Every row belongs to one group in each of 2 separate groupings. Each group adds its own fixed numbers to the row, and there is some noise. The rows also spread widely along 3 directions, which tell nothing about the answers.
Known rows, each followed by its group in each grouping:
[ 0.09 -0.18  1.99 -2.52  0.31 -0.57  1.63 -1.21 -2.51 -0.65  0.74  0.86
 -0.13  1.53  0.04]
(0) nibon
[ 0.67 -0.04 -4.84  0.57 -1.21 -1.34  0.49  2.69 -0.44 -1.94 -0.88  0.41
 -0.22 -0.10 -0.81]
(2) Kov
[ 3.51  2.42 -3.07  0.00  1.46 -0.54 -0.50 -1.07  2.56  0.47 -1.60  0.32
  2.04  1.74  0.22]
(1) kop
[ 2.59 -0.02 -0.82 -0.37 -0.52 -0.62  0.98  0.82  1.12  0.00  0.88 -0.12
 -0.37  0.02 -0.89]
(4) Kov
[ 0.70  0.10 -1.87 -0.29 -0.26 -0.55  0.01 -0.97 -1.26 -0.15 -0.30  1.12
 -0.14  1.21 -0.27]
(1) kop
[-0.80  0.09 -3.53 -1.23 -2.81 -0.03  1.37  0.32 -1.82 -1.92 -0.23  0.26
 -1.17 -0.11 -1.16]
(4) nibon
[ 1.71  4.09 -0.78 -1.88  0.58 -1.01  1.88 -2.18  2.34 -0.75  1.34  0.88
  0.26  0.31  0.20]
(5) nibon
[ 1.65  4.99 -3.57 -2.23 -0.75 -0.82  1.12 -0.59  3.60 -1.82  1.25 -0.98
 -0.53  0.09  1.75]
(2) nibon
[ 2.51  0.75  0.37 -0.68  0.86 -1.23  1.79  0.91  0.17  0.31  1.20  0.26
  0.17  1.57  0.27]
(0) Kov
[ 3.68  1.99  2.86 -1.80  1.00 -1.26  2.84 -1.15  2.42  0.86  3.37  0.83
  0.88  0.21  1.47]
(5) Kov
[ 0.36  1.12  0.41 -1.31 -0.88 -0.39  1.78 -0.67  0.06 -1.24  0.70  0.36
 -0.34 -0.79  0.52]
(3) nibon
[ 0.05  0.91  2.05 -1.15 -1.73 -0.89  2.62 -0.04  0.06  0.14  2.83  0.63
 -1.33 -0.88  2.40]
(3) kop
[ 2.28 -0.55 -1.19  0.14  1.79 -1.30 -0.16  1.62 -1.12  0.03 -1.91  0.25
  1.32  0.91 -1.31]
(0) Kov
[ 1.27 -1.16  3.06 -1.55  0.66 -1.26  2.56  0.87 -1.77  0.88  2.10  0.98
  0.02  1.30  0.42]
(0) Kov
[ 3.57  1.07 -2.58  0.10  0.88 -0.38  0.32 -0.07  0.87 -0.52 -0.09  1.05
  2.14  1.13 -0.91]
(1) Kov

New rows, each followed by its group in each grouping:
[ 1.02  2.66 -2.67 -2.83 -1.74  0.70  2.55 -1.49 -0.72 -1.88  2.17  0.64
 -0.71  0.13  0.55]
(1) nibon
[ 2.86  5.09 -1.61 -2.20  0.29 -0.61  2.66 -0.02  2.37 -0.68  2.88 -0.60
 -2.06  0.78  4.23]
(0) kop
[ 3.96  1.33  1.03  0.04  1.86 -1.01  0.16  0.13  2.67  0.33  0.74  1.00
  1.33 -0.32  0.09]
(3) Kov
[ 2.50  1.95  2.78 -1.30  1.82 -1.14  1.69 -1.46  1.57  1.13  1.72 -0.58
 -1.52  1.18  3.44]
(0) kop
[ 3.34  3.17  0.52 -2.23  0.49 -0.89  3.53 -0.97  2.14 -0.20  3.32  0.42
 -0.52 -0.94  1.13]
(5) Kov
[ 3.82  0.48  0.01  0.60  2.74 -1.65 -0.12  0.46  1.46  0.23 -1.45  2.03
  2.14  0.40 -2.21]
(5) Kov
[ 6.93  3.72  0.92 -0.56  3.72 -1.60  0.18 -1.65  5.64  0.86  0.74  0.25
  2.31  1.12 -0.08]
(5) Kov
[-0.12  2.29 -3.03 -2.68 -0.72 -0.11  2.31  0.13 -1.86 -2.29  0.25  0.01
 -1.57  0.47  0.55]
(0) nibon
[ 0.01  0.78 -4.76 -1.30 -3.09 -0.21  2.95  1.82 -2.74 -2.67  2.09  1.63
 -0.23 -0.91  0.59]
(1) Kov
[-0.74 -0.62 -2.22 -1.22  0.41 -0.68  0.27 -0.07 -3.18 -1.60 -1.97  1.07
  0.09  0.82 -1.20]
(0) nibon
[ 2.42 -1.62 -1.67  1.22  3.11 -1.32 -1.14  1.67 -1.36  0.70 -3.94  1.44
  2.39  1.84 -2.45]
(0) Kov
[ 1.46  2.08 -3.54 -1.10  0.54 -0.51 -0.13 -0.39  0.38 -1.33 -1.53 -0.31
  0.53  1.66 -0.34]
(0) nibon
[-0.40 -0.83  3.45 -1.36  1.43 -1.37  1.70 -2.59 -1.28  0.33 -0.56  1.98
  0.75  1.10 -1.42]
(5) nibon
[ 0.25  1.70  0.31 -2.49 -1.81  0.23  3.11 -2.25 -1.75 -1.01  2.75  1.28
 -0.13  0.05  0.74]
(1) nibon
[-0.26  3.90 -2.36 -1.82 -1.42 -0.86  2.40 -0.62  1.22 -1.97  1.69 -0.04
 -1.06 -0.19  1.71]
(2) nibon
[ 3.45  2.60 -3.23  0.22 -0.40 -0.29  0.89  1.50  2.94 -1.05  0.94 -0.09
  0.97 -0.98  0.47]
(3) Kov
[ 3.45  4.15 -0.22 -1.23 -0.56 -0.81  2.97 -0.46  2.53 -0.89  3.99  0.77
 -0.26 -0.30  1.71]
(5) Kov
[ 1.29  0.51  1.85 -1.74 -1.74 -0.47  3.57  0.86 -0.53 -0.83  3.58  0.89
 -0.44 -1.45  1.49]
(3) Kov
[ 3.13 -0.66  1.85 -0.10  2.98 -1.06  0.00  0.58  0.83  1.30 -0.74  0.52
  1.44  2.22 -0.62]
(0) Kov
[ 3.33  0.82  1.41 -0.45  0.28 -0.60  2.00  0.27  1.53  0.41  2.22  0.64
  0.37 -0.42  1.20]
(3) Kov
[-2.08  2.05 -4.33 -1.57 -2.61 -0.79  2.34  0.53 -1.19 -2.83  0.67  0.32
 -0.94  0.10  0.60]
(2) nibon
[ 0.05  3.10 -0.66 -3.04 -0.91 -0.88  3.30 -1.42 -0.08 -1.32  2.35  0.77
 -0.58 -0.51  0.83]
(5) nibon
[ 1.76  4.55  1.43 -3.28  0.24 -0.52  3.79 -2.93  2.37 -0.93  3.19  0.15
 -0.71  0.09  2.11]
(5) nibon
[ 1.01  0.25 -0.94  0.24 -0.44 -1.73  2.23  1.12 -0.16 -0.53  0.82  0.39
 -0.22  0.64  0.08]
(2) Kov
[ 1.73  3.41  0.68 -2.59 -2.12 -0.22  3.48 -1.90  1.56 -1.15  3.39 -0.59
 -1.69  0.04  1.05]
(4) nibon
[ 1.39  2.51 -0.29 -0.88 -0.22 -0.37  1.39 -0.71  2.13 -1.06  1.43 -0.26
  0.36 -0.08  0.40]
(3) nibon
[ 2.62  3.28  1.25 -2.01  1.49 -1.06  1.58 -2.68  2.13  0.58  0.99  0.47
  0.76  0.65  0.34]
(5) nibon
[ 0.71  0.94  2.76 -1.93  0.33 -0.09  2.15 -2.90 -0.29  0.48  1.71  1.62
  0.86  1.36  0.04]
(1) nibon
[ 1.71  1.41  1.08 -0.60  1.46 -1.62  1.24 -1.22  0.90  0.51  0.75  1.53
 -0.38  0.84  1.37]
(5) kop
[ 3.02  3.49 -4.03 -1.77 -1.11 -0.94  2.70  0.93  1.42 -1.59  2.30  0.31
 -0.67 -0.51  0.80]
(5) Kov
[ 0.93  3.71  0.32 -3.17 -0.86 -0.88  2.78 -2.17  1.29 -0.96  2.96  1.30
 -1.07 -0.29  1.47]
(5) nibon
[-1.10 -0.40 -1.80 -0.47 -0.50 -1.40  1.06  0.05 -1.18 -1.11 -0.41  0.94
 -0.18  0.48 -1.37]
(2) nibon
[ 3.34  1.52 -3.44 -0.11  0.91 -1.73  0.51  0.85  1.30 -0.47 -0.75  0.72
  1.31  0.19 -0.65]
(5) Kov
[ 1.97 -0.71 -1.33  0.80  0.38 -0.91  0.50  1.82 -0.17 -0.36 -0.18  0.51
  1.59 -0.07 -1.43]
(3) Kov
[-1.22 -1.40  4.83 -2.02  0.78 -1.35  2.66 -1.73 -3.15  0.62  0.55  2.65
 -0.51  0.50 -1.82]
(5) nibon
[ 1.50  2.52  0.54 -2.58 -0.39  0.14  2.62 -3.16  1.01  0.34  2.50  0.65
  0.31  0.81  0.88]
(1) nibon
[ 1.29  3.99 -2.26 -2.15 -1.16  0.64  2.56 -0.38  2.07 -2.26  1.87  0.08
 -0.65 -0.82  1.23]
(3) nibon
[ 1.12 -1.18  0.35 -0.81 -0.70 -0.76  2.46  0.01 -2.13  0.11  0.89  2.27
  1.13  0.12 -0.78]
(1) Kov
[ 4.19  1.25  4.46 -1.14  2.62 -1.84  2.06 -2.04  2.52  1.76  1.85  1.32
  0.78  0.90  0.19]
(5) Kov
[ 4.00  3.00  0.37 -1.33  0.73 -0.80  2.27 -0.55  2.45  0.23  2.96  0.70
  0.37 -0.28  1.15]
(5) Kov
[ 1.09  0.80  0.57 -2.01 -0.54 -1.29  2.83  1.39 -1.33 -0.27  2.49  0.74
 -0.97  0.72  1.18]
(0) Kov
[ 0.02 -0.18 -1.77 -1.29  0.02 -1.10  0.37  0.96 -1.20 -0.20 -0.49  0.57
 -1.37  1.43  0.86]
(0) kop
